There are 5 ways to turn a row about zero (a turn may also mirror it). The second row of each pair is the first, turned, with some noise. The first 45 pairs use one turn. New pairs use 2 turns, one after the other, and a turn may come again.
(in the rows, 128 means zero)
Some pairs, each with its turns in order after it:
[176 138 154 136 126  92 142 142]
[143 126 121 142 187 155 138 114]
Bogu

[142 128 124 109 104 128 177 128]
[ 92 154 138  98 153 124 128 129]
Vez

[120 120 105 154 181 168 130 146]
[ 64 115 142 114 109 111  98 119]
sil

[175  97 118 106 129 138 123 139]
[142 152 133  96 158 122 147 146]
Bogu

[128 102 138 173 152  63 184 120]
[149 166  78 102 150  61 134 151]
Vez

[107 132 158 104 133 119 101 130]
[105 111 132 110 113 107 117 101]
nup

[131 144 194 176  95 112 147 154]
[ 88 100  70 124 142  88  81 121]
Vez

[125 120 100 167  84 107  99 106]
[156 115 143 128 153  80 138 171]
nup

[151 132 157 107 127 171  81 141]
[128 193 135 142 121 134 135 161]
Bogu

[ 99 188 164  77 122 125 171 204]
[145 166 150 127 125 187  58  57]
Bogu

[118 156 124 117 121 148 181 125]
[130 123  74 143 119 159 120 134]
nup

[140 148 166 113  81  91 138 129]
[ 80  85 124 140 119 120 122 159]
nup

[ 94 142 132 182 112 113 101 171]
[114  75  85 158 112 115 129 164]
Vez

[171 127 111 158  81 123  98 135]
[131 121  96 123 154 160 131 186]
Bogu

[ 99 113 118 170 118 103  83 139]
[152 115 159 135 131  68 146 122]
nup

[105 100 220 140 156 101 154 158]
[107 191 155 169 163 180  92 168]
sil

[ 99 118 101 181 136 132 136 124]
[104 138 173  97 126 112 131 108]
sil

[100 163 105 174 121 138 182 106]
[113 139 159  66  97 162 153 101]
sil

[106 162  73 161  94 124 119 215]
[150 212 142  94 134 187 129  95]
Tas

[147 138 140 106 108 107 115 147]
[160 146 141 143 127 111 140 126]
Tas

[ 63 170 127 139 142  84 137  92]
[126 129 121 130  74  65 174 111]
Vez

[121  85 131 186 134  92 135 141]
[ 96 149 133 143  89 168 124 174]
Tas

[145  96 147 129  85 101 112  96]
[124 134 155 136 125  90 131 180]
Tas

[110 146 136 155 152 136 127 134]
[113 118 123 114 110 155 145 108]
Tas

[106 145  85  99 146 115 142  68]
[166 116 107  64 111 119 101 120]
sil

[100 152 118  64 103 129 171 125]
[ 83 139 177  76 113 121 150 121]
Vez

[150 141 153 103 118 130 125  87]
[152 136  81 128 144 149 131 112]
sil

[125 123 188 112 106 139 139 162]
[109  86 126  93 145 120  86 116]
Vez

[187 170 160 144 135 180 121 129]
[ 77 154 109 142 197 152 138 106]
nup

[ 93 163 167 154 117 165 129 164]
[102 143 158 167  99 168 120  85]
sil

[163 129 116 122 131 176  82 114]
[139 127 149 169 133 184 110 109]
Vez

[126 142 118 118 134 117 152 135]
[128 129 123 145 106 145 110 134]
nup

[134 131 185 121  85 151 118  95]
[128 155 118 177 150 102  91 157]
Bogu

[174 133 155 131 126 130  78 108]
[ 80 140 157 111 174 111 124 128]
nup

[131 125 152  97 162 112 100 123]
[138 146  96 146 133 111  85 143]
sil

[170 161 133 130 103 114 108  98]
[157 115 164 106 102  90 124 133]
Tas

[ 94 123 133 141 141 121  93 115]
[155 100 122 147 106 121 147 112]
Vez

[ 86  73 115  60 136 110 140  98]
[100 144 119  78 121  55 118  86]
Bogu

[130 148 137 108 116 164 146  91]
[137 108  98 108 130 163 126 101]
sil

[ 88 116  91 206 172 110  88  67]
[ 30 108 165 101  78 149  96 123]
Tas

[132 144  72 128 156 141 186 174]
[177 149 119 184 112 186 119 120]
nup

[105 122 100  97 108 146 152 129]
[133 134 122 123 185 133 111 130]
Tas

[179 142 134  92 107  81 128  55]
[176 136  53 142 170  78 138 120]
Bogu

[191 108 168 118  96  80 104  65]
[139 144  63 164 203  86 148 149]
Bogu

[140 115 120 132 126 137  72 161]
[117 180 113 127 102 104 132 109]
Tas

New pairs. What belongs after each?
[189 111 163 101  94 147 104  76]
[165 145 152 145  71 180 112  78]
Bogu Tas

[119 171 133 133 114  95 103 115]
[ 79 117 104 111 111 130 147 139]
Tas nup

[104 149 133 134 105 141 161 163]
[ 94 100  94 119 112 149 118 131]
Tas sil

[121 163 137 156 136 165 132 114]
[134 166 136 154 108 111 152 142]
nup Vez

[183 164  73 158 127 142  85  64]
[102 175 166 179 115 112  78  64]
nup nup

[166 147 131  64 171 133 140 133]
[ 76 161 105 137 150 150  87 160]
Bogu nup

[100 145 125 155  97 154 153 137]
[104 167 113 122 115  99 151 138]
Bogu Tas

[113 102 130 144 139 110  91 168]
[130 187 147 147 126 123 133 133]
sil sil

[112 123 139 147 131 148  95 113]
[109 134 132 104 162 120 143 124]
Vez sil

[112 161 141 154 139 156 112  95]
[113 118 127 156 178 114 125 151]
Tas Tas

[ 83 157 116 152 165 100  79  97]
[184 188 107 121 115  89 155 137]
nup sil

[145 155 122 118 134 155 198 204]
[160 112  80  83 107 104  58 107]
Tas Tas

[134 116  94 130 143 117  98 150]
[156 156 153 136 134 117 137 158]
sil sil

[139 137 160  92  97 115 123 156]
[141 142 105  92  93 149 116 148]
sil Tas

[ 90 128 155 134 117 123 152 115]
[158 142 132  97 140 122 116 159]
Vez sil

[ 84 194 160 162  88  97 117 102]
[132 158 175 156 172  88  77  85]
Tas Bogu

[107 160 187 123 105 150 143 120]
[122  97 102  61 122 106 122 122]
sil Tas

[127  99  89 105 122 124  68 155]
[145 142 185 106 141 131 107 174]
Vez Bogu

[135 149 153  96 175 162  82 169]
[ 79  87  89 132  98 151 141 175]
sil Bogu

[206 127 145 165 142 119 114 132]
[154 154 153 151 190  98 103 109]
Vez nup

[167 164 135  93 123  93  45 160]
[ 52 154 119 192 116 101 165 109]
nup Bogu

[154 141 166  94 115 180 163 151]
[155 114 127 120  69  95 168  93]
Bogu Tas

[158 133 179 139 153 107 147 124]
[117 192 111 136 122 119 156 133]
Bogu nup

[180 113 108 110 125 131 152 134]
[136 140 104 115 140 158 161 156]
Tas Bogu

[ 93  90  98 109 134  91 109  94]
[127 174  83 112 175 145 115 125]
nup Bogu

[117 109  99  65 139  45 158 175]
[ 98  55 147  99 191 107 187 133]
nup nup

[138 126 155 106 125 167 118 161]
[131 119 117  82 101 119 151 151]
Tas sil

[165 144  92 147 116 104 139 166]
[ 94  76 103 132 135 134 107 136]
Bogu sil

[100 203 157  78 152 129 136 134]
[143 169 137  52 135  81 111 128]
sil Tas

[125 201 108  97 190 114 141 114]
[114 110 105 197  74 156 153 109]
nup Vez

[154 103 109 135 111 115  89 144]
[150 131 160 101 109 135 129 163]
Vez Bogu

[ 80 126 121 173 140 115 141 144]
[132 151 142 162 117 173 110 154]
Vez Tas

[144 167 100 155 113  70  89 138]
[142 183 144  72 158 153 110 132]
Vez Tas

[155 178 135 194 120 154 160 125]
[115 130 184 141 169 146 160 187]
Bogu Bogu

[102 132 121 144 141 157   9 121]
[ 73  98 151 115 213 129 191 101]
Vez sil

[123 132 131 126  77 106 148  84]
[163 116 129  76 106 146 107 114]
Vez sil

[139 164 157  82 101 131 129 145]
[167 113 132 138 175 120 158 112]
Tas Bogu

[139 115 165  88  91 104 131  88]
[144 168 158 153 117  86  88 125]
Bogu nup

[ 91 151 148 112 110 125 129 110]
[103 145 159 102 115 115 123 129]
Bogu Tas

[153 159 145 135  94 106 111 129]
[147 140 119 143 179 136 111 112]
Tas Bogu

[164 143 107  95 143  81 104 102]
[154 160 117 141 127 164  86 167]
Bogu nup

[166 179 128 180 128 136 102  83]
[ 98 128 169  54  97 141 120 128]
Vez Tas

[133 184 116  91 121 134 119 106]
[117 130 107 168 116 119  69 143]
Vez Bogu

[ 98 137 106  86 130 166 134  97]
[181 140 116 150 124 110 171 134]
Bogu sil

[138  88 129 128 202  95 103 114]
[147 105 124 123  50 134 134 174]
sil Vez

[ 89 138 124 117 150 127  94 145]
[141 150 115 135 126 122 133 180]
Vez Tas

[128 190  69  91 145  94 178 101]
[141 198 116 118 149 206 138  89]
Bogu Vez

[ 80 152 113 133 105 114 173 128]
[ 92 147  99 116 130  94 147 168]
Bogu Bogu

[ 75 125  86 139 160 125 167 123]
[108 149 166 139  69  99 141 153]
Tas Bogu

[ 27 109 137 124 143 150 124 152]
[127 127 131  87 139 139 112 226]
nup nup

[146 131 124 152 123 175 125 171]
[130 140 183 104 154 150 116 110]
sil sil

[142 174 139  88  93  72 162 121]
[130 137 175 127 204 114 148 101]
Vez Tas

[115 126 140 106 106 119 115 136]
[121 140 130 107 128 102 111 133]
Vez Bogu

[140 198 116 183 173 126 111 179]
[ 94 215 136  85 125 119 151  81]
nup sil

[163 107 143 160 153  97 137 132]
[142 174 125  90 130 128 144 154]
Tas Tas

[165 130 109  69 165 142  92 143]
[ 93 140 114  74 155 102 116  82]
nup nup

[131 131 147 110 142 141 173 129]
[132 144 115 170 150 114 155 126]
Bogu Bogu

